The rows come from 5 hidden closed curves, with some noise, and rows from the same curve form a group. Each curve winds through 8 dimensions. The rows are also pushed far along 5 directions, which tell nothing about the answers.
Known rows, each followed by its group:
[  8 -12  -7  13   4  10  -3  -4  12  -6  18  13   9  -9  21 -15 -10   3
 -21]
C
[-34   8  21 -12  -1   2  -8 -14   7 -12  14   1 -15 -10  -9  -6  -1 -14
   3]
J
[ -8   3   9  -7 -13  -3  -3  -8   2   0   1  -2   4 -10   1  -5   1 -13
   2]
R
[ -7   2   9  -8   1   3  -1  -7   2   8  11  -3  -1  -8  -8 -15  -4   5
   1]
C
[  5   9 -10   8  -2  -3  10   2  -3   5 -16  -2   0   4   6   3   0   7
   7]
C
[ 21  -9  -8   3 -12 -11   2  10   1   8 -12   9  10  11  12   7   2   4
  -6]
R
[ 10  -2 -17   4   1 -17  10  17  -3   2 -19  -4  18  13   5  22  -5 -10
   5]
Z
[  3  15  -6   1   2   8   6  -7   3  -1   1   2  14   0   5   2   0 -23
   2]
Z
[ 17   8 -13   4  11   0  13   5 -11   6 -22  -5  11  25   4  -7   4 -15
   9]
K
[  3   0 -22  13  15   2   8  12   8  -4   4  -5  12 -10   3  11  -1  -4
  -6]
C
[ 11   7 -17   9   6   2  11  12 -18  -1  -8   6   6   1   4  -2  -6   7
   0]
R
[  6   3  -3  18  -2  26  19 -19  12  -4   2  19 -19 -16  13 -23 -19  -3
  -2]
K
[  3  -8 -10  -4   4   2   0   4  -3  -4   3   3  -6   6  -4  -2   0   2
   3]
J
[-4  3  4  2  1 -4 -3  2  8  1  2 -7  4 -7 -3 14  7  0 -3]
Z
[ 22  -6  -1  19  -4  14  17  -3  -7   7 -17   9 -17   7   3 -12  -5   2
   8]
Z
[ -1  -9   6   1  -9   9  -3 -12   9  -4  11  -3   0 -20   6  -5   0  -3
  -7]
R
[-25   2  -5  -2   4  10   1  -4  10 -14  25   7  -2 -35   1  -9 -14 -13
 -13]
J
[-2 -1 -2 -1  2 -3  0  1  3 -2  4  6 -9 -4  1  0 -5 23 -6]
R
[-1 -3 -1  5 -6 -2  7 -2  0 -3 -6 -5  2 -8  4  6 -7 -6  7]
R
[  6  14 -22   7   2  15  19 -10   2 -10 -10  12   1   7   8 -23   2 -35
  14]
C
[ -3   0   2  -5   1  -5  -3   6 -10   7  -4   1  -5   7  -1   3  -1  11
  -2]
C
[-25  -5  22 -14 -15 -12 -19  -3   3  -6  16  -4  -6 -27  -1   5   0  21
 -14]
Z
[-21   0   4 -18  10   4 -10   4 -18  -4  15  -5 -17 -14 -11   0  -3  30
 -11]
Z
[-15  10  -6  13  13  13   7  -2   4 -10   4  -3  -1  -9   1   2   0 -33
   1]
J
[-11   3   3  10  -5  -6   6   1  17  -3  -5   0   5  -4  -2   8  -2 -33
   9]
Z
[-18   7 -17 -10  22  -6  -4  12  13 -12  20   2   6 -11  -5   9  -4   5
 -14]
R
[  6  16 -10  -3   7   4  12  -3   5  -2  -4  -1   4   7 -16  -2   4 -15
  22]
K
[-11   5   1 -11   8  -2  -4   2   0   6  15  -7   5 -13  -8  -7  -5  15
  -7]
C
[-10  16   8 -15 -11  -4   3  -8  -6  10 -12  -6  -1   9 -12  -1   7 -13
  20]
C
[  4  10 -16  13  12  11   5  -3   4 -11   3   8   8   6  11  -5   4 -20
   0]
K
[ -5 -17   8   5  -7 -14  -9   7  15   0   2   2   4   6   6  13   7 -12
  -8]
Z
[ 23   3 -18  15  -5   0   9   9   2  15 -16  12  13  19   7  -1   0 -17
   7]
J
[  8   4   2  18  -7  17   7 -19   1  -5  -3  11  -9   4  12 -22   3 -11
  10]
K
[ 14   6  -3   5  10  -4  10   2   6   1 -14   0   2  22  -5   7  -3  -7
  13]
R
[ -4  14 -20  -4  30   7   8   3  -4 -12   4 -11   6   2  -4   6  -2  -1
   0]
R
[  3 -18   8   1   2 -11  -7  13   6  -7   5   7  16   5   5  10  -9 -26
 -15]
J
[ 16  11  -6  20  -7  16  15  -5 -14   6 -10  14  -4   0   0 -16  -3  -5
  16]
R
[-14   4  14  -5 -10   6   0 -23  13  -4  12   2 -11 -18   3 -29  -4   5
   2]
R
[ 14 -10   3  13  -8   6   5 -11   6   2  -6   3  -7   9   6   8  -2   2
  10]
K
[  8  -7 -10  18  -3  -3   2  13  -6  -1   2  10  19  -2  11   9  -9 -12
  -6]
R
[-24  -8  11 -13  -8  10  -1 -18   2  -2  13   0 -15 -10  -5 -19  -6 -20
   7]
K
[ 12   5   2  12  -7   0  11   3  -6   6 -15   9  -9   0  -1  -2  -7   7
   8]
R
[-15   0 -20   0  21  16  -2   3  14 -14  31  10   3 -18   6   9  -7  -8
 -23]
K
[ -9 -14   7  -8  -6 -15 -13   3   5   3   0  -6  -5  15   0  22   5  14
   0]
Z
[  5  -7 -11   2   5  13   3   2  -7  -1   8   8  -2  -5   5  -3  -6  -2
 -10]
C
[ 20 -11   9   4  -6  12  -4  -7 -19  13  -4  -6 -15   0   4  -9   7  40
  -5]
J
[ -3 -23  16   3 -11  -9 -16   0  21  -8  10   8   2   4   6  12   0 -20
  -9]
Z
[  1  -6  -9  -3   6  -1   3  12  -7   8  -1   1   8   2   5   0  -6  -6
 -13]
K
[ -5   3  -7   7  13   1  -5   8  13  -1  13   1  13  -6   3   9  -4  -6
 -14]
Z
[-16   2  11  -7   2   3   5 -16  18 -14  10  -3   4  -5  -8 -11  -4 -41
  13]
J
[ -4  -1 -10   3   4   1   5   3  -3   1  -5  -1  -1   6   8  14  -3  -4
  -2]
K
[  6  -9   4  28 -12   8   3  -7  10  10  -5   7   2   5  17  13  -1 -23
   1]
K
[-12 -15  18  -2 -24 -12  -3 -11   7  -1  -3  -7  -1  -6   5   9  -8 -13
  11]
R
[  6   2  -1  11  -5  16   0  -8   3  -4  16  17 -10 -21   4 -18  -2  20
  -8]
K
[-16 -22  14  -7  -8 -16 -13  -4   2  -3   3 -18   6   6   3  18   1  -7
   4]
K
[ 17  -5   3  14  -6  -8  -2  14  -7  11 -14   8   8  13  14  20 -10   8
 -12]
C
[-10  24  -6 -11  16   1   0   0   2   2   3  -9   9   5 -12   5   4  -5
   5]
Z
[ -1 -24   0  -9   3  -1 -16  13 -12  -1  20   2  -1 -14   6   8  -6  32
 -30]
C
[ -5   2   0  -4   3  13  -9  -2  -6   4  13   6 -16  -7  -5   0   2  20
  -7]
J
[ 14  26   1   0   2   7  11   3 -21  16 -25   1 -20   9 -15  -1   2  26
  13]
J
[  0   8   1   8   1   7   6  -2  -4   7 -10   8 -16  10  -1 -11   4   1
   5]
Z
[ 14  19 -24  12  25  14  17  13   2   5  -7   2  14  11  -7   5   2 -33
   4]
K
[  1  -6   8   2  -2  -2  -4  -9  12   4   2   0   2  16   2  -1   3 -13
   8]
C
[  6  -1   3 -17   9 -18 -13  19  -4   3   0   2   6  19 -12  15   4  21
  -9]
J
[  2  -4  11  -1 -12  -5   0   1  -6   5  -9   8 -14   4  -2   7  -7  14
   3]
J
[  3  -7  25   2 -26  -2  -6 -18   1  10  -7  -2 -12   3   4   2   1  19
   9]
C
[-21  28  -1 -25   7   5   4 -14  -3   6   0  -8 -14   0 -16 -12   5  15
  12]
K
[ -6  -1  -7 -29  10 -26  -7  23  -6  -4   2  -6  11   9 -20  17  -3  11
  -1]
J
[  2  18  10 -22  -2 -12  -2   2 -10  14 -14  -8   5  17 -20  -1   7   2
  16]
J
[ -7 -12   5   7  -2   4  -8   2   8  -1  19  13   8 -12  12  -9 -12 -15
 -21]
C
[-17   5  -5  -8   4   3  -1   1  -1  -7   5  -4  -2  -5  -7  15   1 -17
   3]
C
[14 14 -6  2  7 -2  2  5 -2 10 -7 -3 18 12  3  9  3  4 -3]
Z
[ 12  -9  -4   8  -7 -11  -2   8   3  10  -5   0  19   8  17  17   1   2
 -12]
J
[ -2  -3  10   5 -15  -5   2 -11   7  13  -9  -3  -6  10   4  -5   0   9
  13]
Z
[-10   7   4 -11  -7  -4  -8  -1   0   2  12   6  -2  -8  -9  -5   4  15
   1]
R

New rows, each followed by its group:
[-14   4 -13 -18  14  -6   1  13  -7   2   1  -7   9   7  -7   7  -1 -18
  -3]
K
[-22   0  15 -20   2  -7 -25   2   2  -7  23   1  -4 -12  -5  -4   5  19
 -21]
Z
[  2  14  -6  -5   4   3  -3   3 -11  13  -4  -7  -3   3  -4   6  11  26
  -1]
J
[  9 -11   5   5 -10   1   1  -4   6  -7   0   8  -2  -8   6  -7 -11  -7
  -1]
Z
[ -6  18  -2   3   1   3  11  -6  -1   9 -10  -7   7   8  -4  11   0 -18
  16]
Z
[ -1   0  -7 -10  18  -3  -4  13  -1   3  12  -4  13   0  -8   1  -2  -1
 -11]
C
[ 13   9  -8   4  17  10   8  10 -10  13 -11  -3  -1  12  -4   3   0   0
  -4]
K
[ -8   7  -8 -12   3   3   7   1   3   1   5   2  -2  -2 -17   5  -3 -13
  11]
K
[-15   8 -23 -11  19   2   3   4   6 -11  17  -4  12 -12  -3 -13   3 -11
  -5]
C
[  9  -4  -1   7   0  10   5  -8   3   2  -4   0  -9  11  -6  -4   4 -10
  16]
J
[ -7  -5   0   4   0   5   3 -12  -1  -5  -1 -10  -5   1   3   0   1  -8
  11]
K
[  1  23  -9  -4   3  -5   6   7  -8   1 -13  -2   1  -4  -2   4   7  10
   1]
Z
[ 21 -19   9   7 -12   1  -6  -5  -3   4  -4   1  -9   6   8  -9  10  29
  -4]
C
[ 1  9 -7 -1 15  3 -5  4  3 -4  6  2  6 10  0  0  6 -1 -7]
C
[-11 -16  11 -15  -5 -12 -22   8  -3 -11  21  -1   9 -18   6  15  -5  14
 -27]
Z
[  4  12 -15   1   9   6  12   4 -20  -4  -6   4  -6  -4  -2 -12  -6  15
   4]
R
[  0  -6  14   1 -17   7  -1 -13  10  -3  11  12  -4 -15  -3 -22  -5 -16
   5]
R
[  4  -5   6   6  -7   6   8 -15   7  -1   0   4  -5  -6   5 -13 -17  -1
   8]
C
[-21 -11   8  -8  -1  -5 -13 -10   9  -8  16  -7   2  -5  11   1  -2   3
 -11]
K
[ -5   2 -20  11  31  20   0   3  13 -13  23   1   8 -10   8   7  -3 -15
 -21]
K
[ 13   3  -5  11   8  13   1   2 -14   0   0   1   4  -6  11  -5  -1   7
 -13]
R
[ 10   2   2  -6  -5  -7   9   2   0   3 -15   4 -12  10 -13   1  -3   6
  16]
R
[ 20 -10  -4  13  -7  -1  13  -9  17   3 -11   5   5  14  13  -1  -4 -11
   9]
R
[  6   2 -12  -6   7  -6   1   8   5   3   3  -1   5   3  -7   9   2  19
   0]
J
[-10  -1  -5  -9   8  -5  -2  -4  20  -8  13  -5   9   1  -3   9   1 -10
   2]
R
[-11  -6   2  -4   2   1  -1  -3  11   3  13 -10   5 -13  -7   4  -2  -8
   0]
K
[-14  -7   3 -26  -3 -11 -16   5  -2  -6  17  -2  -4 -15  -6   4   3  28
 -15]
R
[ 14  -1   3   5   0   5   6  -2   0  13  -2   3   3   6  -1 -14  -4  -2
   3]
C
[  5   4 -15   0   5   5   1   5  -2   2   3  11  -4   2   3  -5   1  15
  -6]
J
[  6   9   3 -12   6 -10  -6  10 -14   4  -8  -4  -1  10  -9 -12  11  26
  -2]
C
[-18   5   0  -4  -3   0   4  -5   6  -6   1   4 -11  -1  -6   7  -4 -13
  12]
J
[-22  11  14  -4  -2  10  -7 -14   0  -2  11  -1 -18 -14  -4  -9   4  11
  -1]
J
[ 13   6   0  16  -3  17   2  -4  -5   4   3  17   1 -10  17 -12  -8   2
 -17]
Z
[ 4  2  0 -5  5 -4  0  6 -2 12  3 -4 10  0 -4 -5 -3 10 -5]
C
[-13  -8   5  -9 -13 -11 -12  -1   8   6   8   1   6   3  -1   2   0 -11
   3]
J
[-16  32 -18 -26  28  11   9   5  -2   3   7  -4  -5  -1 -27   1   1  -3
   5]
K
[ 12  19  -5   5  -4   3  15  -2  11   7 -16  11   2  10  -4  -8   3 -27
  14]
R
[ 19  11 -26  15  17  12   7   9   3   2   0   6  15  -3  19  -1   4   6
 -23]
R
[  4   9 -11  -9   4   9   6  -9  -5  -2   2  -3   1   3  -6  -8   8   0
  13]
R
[ 9 -2 10 -2 -3 -2 -4  0  6  4 -1 11 -4 16 -6 -3 -1  0  4]
J
[ -5  -1   8   0 -12  -7   4  -1   3  -1  -3   5  -8  -9  -3  -4  -9   1
   7]
R
[  9 -11  10  11 -13  -1   4  -2   3   6  -5   1   0  -7   2  -6  -6  -3
   2]
C
[ 12 -20  11  -2 -14 -22  -6  -1  14   7  -8  -4  11  21   7  17   1   7
   3]
R
[-12  13 -21  -1  19  10   2  -2  12 -10  17  -5  12 -15   7   0   3  -8
 -13]
R
[-16  -5   5  -9   2  -4  -4   0  -5 -10  12 -10  -4 -20  -9   5  -9  10
   0]
R
[  5 -19  18  -7 -21  -3 -12  -8   4   3  12  11 -10  -6   1 -11   0  23
  -5]
R
[ 12   7 -12   4  18  16   6   1 -11  -5   2   8  -8   0   3 -16  -4  18
  -9]
R
[ 23  -2  -7  37   5  18   8   2   2   3   4  22   2  -2  20 -10 -10   5
 -14]
R
[-4 -4  1 -6  1 -5 -7 -4  8 -3  9  3  9  8  8 -4 -5 -2 -5]
C
[  1  -1 -18  -2  15  -1  -2   7   6  -9   5  -4  11   8   0   7  13 -10
  -2]
C
[  4 -22  16  17 -16 -14  -9  10   6   4   1   7   8   1   9  22 -12  -6
  -9]
R
[ -7  -3   2   4   3   7  -3  -1   5  -6   7   4 -18 -12  -3   1  -5  11
  -4]
Z
[ 4  7 -8  6 -3 10  2 -7  3 12 -1 -1  2  2  1  2  6 -6  7]
J
[  2 -21  -3   9   1  -6  -6   6  16  -2   7  -2  14  12   3  20   0 -29
   0]
J
[14 -6  2 -4 -4  1 -2  1  5  2  1  3 -2 -3 -3 -2  3  9 -5]
R
[ -4  -8   8  12 -11  -5  -6  -1  13   0   7  13   9  -4  17   2  -9  -8
 -13]
K
[ -5  -2   9  -1 -12  -1  -3  -9   5  -1  10  11   4  -1   0 -17  -3 -12
   7]
R
[-21  18 -24 -25  29  -8   4   5  13 -15  10 -14  13   7 -16  16   6 -18
   9]
R
[  2  -9  -5  -1  -1  11  -5  -2   7  -6  23  14  -5 -20   4 -15  -2  14
 -16]
R
[  8 -19  29  -3 -21 -16 -15   0 -16   8 -13  -4  -4  14   8  12  -3  16
  -4]
R
[ 27   9   7   9 -11   2   5  -7  -3  14 -21   0 -13   8   2  -3   7  38
   8]
Z
[  3 -12 -11  -7   3  -2 -10  13   1  -5  18   7   5 -17   7   2   0  27
 -28]
R
[ 8 -2  7  7 -2 -1 -8  2 -9  6  3  6  1 11  4  5  1 19 -3]
R
[ -1 -18  14 -16  -4 -20 -15  16  -6  -2   3  -2  -8  -3  -8  16  -7  34
 -14]
R
[ 11   0  -7   2  13   7   5  -1 -11  -6   2  -1   3   2   2 -13  -5  13
  -1]
R
[-24  -5  16 -20   2   1 -12 -15   7  -4  22  -9 -13  -6 -14  -9   0   7
   6]
C
[ -5  -7  -4  -6   3   2   5   1  -5  -3   1  -6  -4  -3  -8   1  -5 -11
   7]
K
[  6  16  -7 -19   9 -14  -1  13 -20   4  -9  -2   9  20 -14  -5   6  20
   8]
R
[-11  11   9 -22  -8  -1   1 -11 -13   7  -4  -2  -9   5  -8  -4  -8   9
  12]
C
[  3 -10  21  -1 -10 -17  -4  -1   5   3  -7   0  -2   8   1  -3 -10  12
   2]
R
[ 5  2 13  5  1 -2 -2  3 -3  5 -5 -6  8  0  1  4  0 -6 -6]
J
[  7  22  -4  10   5   8   7  -3   3   7  -5   7   9  10  -2  -6   6 -16
   9]
R
[ -4  31 -25  -9  25  10   8   6  -9  -3  -1  -9   1  -3 -10   8   9  16
   1]
C
[-14  10  10  -9   5   0   3  -5   4 -11   0   5  -3   7 -10  -4  -4 -33
  10]
J
[ 11  -1   9   5 -20  -1   6  -5  -6  16 -15   4   2   6   5  -7   1  -7
   7]
C
[-13   0   9  -4 -10   6  -5 -17  -2  -4  11   2  -1  -6   4 -14  -1  -8
   5]
R
[  8  18   0   0   4   2  10   0  -7   6 -15  -3   3  10  -9   3  -4  -9
  14]
Z
